The groups are shells around one centre, one inside the other: the same stretched ball of 5 dimensions in 7 sizes.
Some rows, each with its group after it:
[-15  38 -13  -3   5  18  -7   9   5  -3  25  14  -6 -19  -4  -3  23 -38
  -6  17  -5  -8 -10]
Q
[-17  -6 -24 -19 -34   7 -11   3   2  19   5  13 -38 -10  19   8  11 -26
   1   5  14  18  30]
X
[-16   0 -25 -17 -29   8 -11  -9  16  11  14  10 -33 -20   6  -7   6 -23
  -8   9   7  24   3]
E
[-15  30 -24  -6 -36   6 -10   6  -4  14  -8  29 -22 -15   7  17  25 -23
   0  25   1 -12   2]
N
[-31  29 -12   9 -13  26 -23 -17  26   6  21 -23  -6 -16   2 -22  19 -33
  21  18   2   2 -17]
Q
[-24  25 -16   2 -11  20 -19 -16  26   3  23 -11 -10 -21  -2 -22  14 -30
   6  16  -1   9 -21]
U
[-27  -6 -18 -11 -22  19 -15  -6  15  16  20 -14 -30  -9  17  -9  10 -34
  15   2  16  22  25]
X
[-32  -4 -28 -15 -33  21   9   3   2  20  21   6 -42 -12  15   8  15 -43
  15  10  15  18  27]
N
[ -9  12  -9  -7  -3  10 -35 -10  24   1  17  -8  -9 -16   5 -23   8 -20
  -8   4   3  16  -3]
U
[  1  46   0   6  -1   3 -55   0  10  -1 -12   5  15 -10   5  -9  25  -9
  -6  16  -6 -22 -10]
E
[-15  -9 -33 -28 -28   7  12   3   5  11  25  29 -47 -23   5   6   4 -33
 -19   6   8  31  14]
H
[  7  21 -14 -10 -30 -12 -51 -10  15   7 -23  20  -9 -16   7  -6  10   6
 -23  13  -2   2  -9]
N
[ -6  -3 -19 -21 -27   1 -22   5   3  14   0  18 -30 -11  17   6  10 -18
 -11   3  11  16  28]
P
[ -5  58  -3  11  -6   7 -45   5   3   1 -14  11  16 -10   4   0  33 -15
   2  25  -8 -35 -14]
U
[-22  45 -16   2  -3  23   0  12  -2   2  20  16  -7 -17  -2   7  31 -44
   6  23  -4 -18  -7]
Q
[ -2  34 -11   0 -32  -4 -51  -6   8  11 -28  14  -3 -11  11   1  22  -1
  -4  20  -2 -15  -6]
H
[-12  11 -11  -7 -23   7 -35   1   6  15  -6   1 -16  -5  19   0  18 -19
   7   7  10   1  23]
U
[-28  -9 -24 -16 -22  20   0  -6  16  14  31  -6 -38 -15  11  -9   6 -39
   7   3  14  30  18]
E
[-10  11 -17 -11 -15   7 -24 -11  21   4  14   4 -18 -20   2 -16   6 -19
 -12   8   2  18  -7]
P
[ -5  -5 -27 -29 -26   1  -1  14  -7  13   8  37 -41 -15  13  16  10 -26
 -21   4  10  18  30]
H
[-19   5 -19 -17  -6  19   4  13   0   8  30  13 -29 -14  10   5  15 -44
  -2   4   9  13  25]
P
[-21  -7 -21 -12 -28  11 -23 -22  30  12  18 -13 -30 -18   8 -23   1 -21
   1   4  10  33   0]
N
[-21  40 -18  -3  -5  22   7  19  -9   4  20  24 -13 -16   1  15  31 -46
   4  22  -2 -18   4]
N
[ -5  22  -1  -2   6  10 -47  -2  16   0   8  -9   3  -9  10 -18  15 -19
  -4   3   2   1   6]
U
[-34  26 -17   1 -10  30   4   9   1  11  28  -2 -18 -11   8   4  27 -52
  23  16   7  -6  12]
Q
[-10  20 -17 -13  -8  10  -8  16  -5   5  13  24 -18 -14   8  10  20 -33
  -9  10   3  -2  17]
E
[-28  21  -9   4  -9  24 -24  -5  15   9  18 -19  -9  -9  11 -13  21 -36
  22  11   7   0   7]
E
[-12  48 -13   3  -3  14 -16   2   8  -3  12  17   0 -21  -6  -4  25 -29
  -7  24  -9 -16 -24]
Q
[-17  -4 -21 -17 -30   9 -14   4   2  19   5   9 -34  -9  19   7  13 -28
   4   4  14  15  32]
X
[-33   3 -23 -14  -9  29  19  16  -4  13  39   6 -36 -11  13   9  19 -58
  15   6  14  13  33]
N
[-12  27  -7   3  -9  10 -45 -16  26   2   5 -13   1 -15   3 -24  14 -15
   1  12  -1   3 -16]
P
[  8  24 -16 -17 -21  -9 -28  16 -10   7 -17  44 -15 -13  10  18  19 -10
 -26  13  -1  -9  14]
H
[  4  51  -3   3   1   1 -46   7   4  -4 -10  19  13 -14   1  -2  26 -11
 -15  18  -9 -25 -13]
X
[-29  -4 -17 -12  -5  26  -2   0  15   9  40 -13 -29 -13  11 -12  10 -47
  11   0  13  25  22]
P
[  2  22 -15 -11 -16  -3 -34  -5  14   2  -2  20 -11 -19   2  -8  10  -8
 -23  12  -3   5 -10]
X
[-21 -16 -19 -19 -15  16 -10  -1  13  13  28  -7 -36 -11  17  -9   5 -36
   3  -5  17  32  32]
X
[-25  37  -9   6   6  27 -14  -1  14  -1  29  -9  -1 -16  -1 -14  23 -41
  11  16  -2  -6 -11]
E
[  2  51  -8   4 -20  -3 -46   7  -3   6 -28  26   7 -10   7  10  31  -6
  -7  25  -7 -33  -7]
Q
[-24  18  -6   5 -10  21 -36 -12  23   9  13 -26  -6  -9  12 -21  17 -28
  20   8   7   5   4]
U
[-21  46 -16   3  -1  22  -2   5   6  -1  24  13  -5 -21  -7  -2  27 -41
   1  24  -7 -14 -19]
H
[ -2  31  -5  -1 -16   1 -49   6   1   9 -19  11   0  -5  16   4  25 -10
  -1  12   2 -17  13]
P
[-22 -18 -27 -23 -36  11  -3  -2   8  20  16   6 -46 -12  18   2   6 -31
   3   2  17  31  32]
H

New rows, each followed by its group:
[  3  57  -8   5 -19  -3 -44  10  -6   4 -29  31   9 -11   5  13  33  -7
  -9  28  -9 -38 -11]
N
[-35  28  -7  13  -5  32 -26 -14  25   7  25 -35  -2 -10   7 -24  22 -40
  32  14   5  -1  -6]
N
[  1  45  -1   3  -1   3 -49   8   3   0 -12  12  12  -9   8  -2  27 -12
  -7  15  -5 -24  -1]
E
[-28  28 -16   4  -8  24 -15 -19  30   1  30 -15  -9 -23  -6 -26  14 -34
   8  18  -2  10 -28]
N
[-20  24 -13   3 -22  13 -32 -15  22   9   4 -10  -9 -15   6 -15  16 -20
  10  16   2   2 -11]
P
[-13 -11 -16 -22 -12  11 -13  10   2  12  19   6 -32  -8  20   2   9 -33
  -3  -5  16  23  41]
H
[-22   7 -30 -20 -16  18  22   7   3   7  36  24 -38 -24  -1   5  12 -46
 -10  12   4  19   5]
H
[ 10  23  -6  -9 -12  -9 -57  -4  14   1 -16  14   0 -13   8 -11  11   2
 -24   7  -2   0  -2]
H
[-31  17  -9   3   1  30 -17  -8  22   5  34 -27 -10 -12   7 -22  17 -43
  22   7   7  10   4]
P
[  1  19  -5  -8  -6   1 -47   0  11   3  -3   5  -3 -10  11 -10  14 -11
 -12   4   2   1   9]
E
[-30  17 -13   4 -21  23 -24 -10  18  14  13 -21 -14  -9  12 -12  19 -32
  25  13   9   4   6]
H
[-21  -7 -33 -21 -40   9   4  -9  13  16  17  16 -46 -22   7   0   4 -28
  -6  11  10  30   6]
H
[ -7   7 -19 -14 -38  -2 -31  -1   4  17 -15  17 -26 -10  17   7  14 -11
  -5  10   8   5  18]
Q
[ -7  21   1   0   4  10 -53  -6  21   1   6 -16   5  -8  11 -22  14 -16
   1   2   3   2   6]
X
[-25  28 -20  -6  -8  23  10  13  -3   6  27  17 -20 -17   2   9  25 -48
   5  17   2  -5   6]
U
[  6  19  -5  -9  -4  -4 -53  -6  18  -1  -4   6  -1 -14   7 -17   9  -4
 -22   4  -1   6  -2]
N
[ -1  49  -7   3 -17   1 -42  14  -9   8 -25  25   5  -7  11  15  34 -13
  -2  22  -4 -34   5]
H
[ -5  41   0   4   4  10 -44  11   1   2  -4   4  10  -6  11  -1  29 -22
   2  12  -1 -23   9]
P
[-14  64   4  21  13  20 -48  -4  17  -6   6 -14  27 -12  -3 -20  32 -24
  11  23 -11 -31 -28]
N
[ -2  30 -13  -9 -15   2 -25  15  -7   7  -8  29 -10 -11  10  13  24 -19
 -12  14   0 -14  13]
E
[-28   4 -15  -4 -17  21 -20 -14  24  11  23 -21 -21 -13  11 -19  10 -33
  15   6  11  20   7]
P
[-16  38 -14  -2  -4  17  -9  14  -4   3  13  18  -7 -14   3   8  28 -37
   1  18  -1 -16   3]
E
[-10  34 -21  -5 -26   5 -15   0   4   7  -1  26 -15 -20   0   5  21 -20
 -10  24  -4  -8 -14]
U
[ -7  44   1   9   6  11 -52  -5  18  -3   1  -9  16 -12   3 -20  22 -16
   0  14  -5 -15 -15]
P
[-16  13 -12 -13   8  20  -3  18  -2   3  32   8 -18 -11  10   2  18 -46
  -2   2   7   6  26]
N
[-29  25 -11   1  13  31  -4  -2  19  -3  46 -15  -8 -18  -2 -20  17 -49
  10   9   2   8  -6]
H
[-31 -12 -31 -18 -36  19   9  -8  13  19  27   1 -47 -17  11  -2   6 -39
   9   8  15  32  17]
H
[ -7  -2 -11 -12 -25   1 -45  -8  15  14  -7  -4 -19  -7  20 -10   8 -10
  -2   0  11  16  22]
H
[-19  37  -7  11 -19  13 -46 -16  22   8  -5 -15   3 -12   6 -17  22 -15
  15  20  -1 -11 -16]
H
[-24  50   0  20   1  24 -43 -11  22   1   8 -26  16 -10   3 -22  29 -28
  24  20  -3 -20 -19]
H
[-23   1 -14  -5 -15  17 -28 -19  30   9  22 -22 -19 -15   9 -26   6 -26
   8   4   9  25   1]
X
[-28  15 -23  -4 -22  20  -7 -16  24   8  25  -7 -23 -22   0 -16  11 -33
   7  16   3  17 -14]
X
[ -3  46   2   5   7  10 -44  17  -4   1  -6   8  14  -4  12   3  32 -23
   2  12  -2 -29  13]
H
[  0  40  -6  -5   9   7 -26  18  -4  -4   7  23   3 -13   4   4  25 -26
 -15  12  -5 -17   4]
N
[  0  66   0  14  -9   2 -55   6   0   1 -27  16  22  -9   5   4  36  -8
   0  27 -11 -44 -16]
N
[  4  25 -11  -9 -22  -6 -43   5   1   9 -20  23  -8 -10  13   6  19  -5
 -14  12   1  -9   9]
E
[-18  15 -14   0 -31   9 -40 -19  24  13  -3 -12 -14 -13  11 -16  12 -13
  10  13   5   8  -5]
N
[ -8  47 -14  -2  -9   9 -15  15  -7   2   0  30  -3 -15   1  13  30 -27
  -7  24  -6 -24  -4]
X
[-40   6 -28  -7 -19  31  17 -12  22  10  46 -10 -35 -23  -1 -14  11 -51
  15  14   8  26  -7]
N
[-14  19  -3  -1  -1  15 -39   1  11   6   8 -12  -3  -5  15 -11  19 -26
  10   4   7  -2  17]
E
[-11  22  -5   3 -12   9 -52 -20  30   4   2 -19   0 -14   6 -28  11 -10
   2   9   1   7 -13]
Q
[ -8  -5 -19 -21 -29   1 -22   5   1  16  -2  16 -32  -8  20   8  11 -19
  -7   2  13  15  33]
X
[  2  29   6   4  -1   1 -72  -5  17   3 -15 -12  14  -4  15 -18  18  -3
  -2   5   1 -10   6]
N
[-33  27 -22   2 -24  25   1  -3   9  12  19   1 -21 -17   3   0  24 -41
  19  23   4  -3  -5]
H
[-32  17 -29  -9 -22  25  20   3   5  10  33  13 -34 -21   0   5  19 -49
   8  19   5   9   0]
Q
[ -3  62   1  16  -8   5 -58   2   5   2 -24   6  22  -8   6  -2  35  -8
   5  25  -9 -40 -15]
H
[  4  15 -23 -18 -32  -9 -26  -2   6   8 -12  36 -23 -20   5   5  10  -5
 -28  15  -1   7  -3]
H
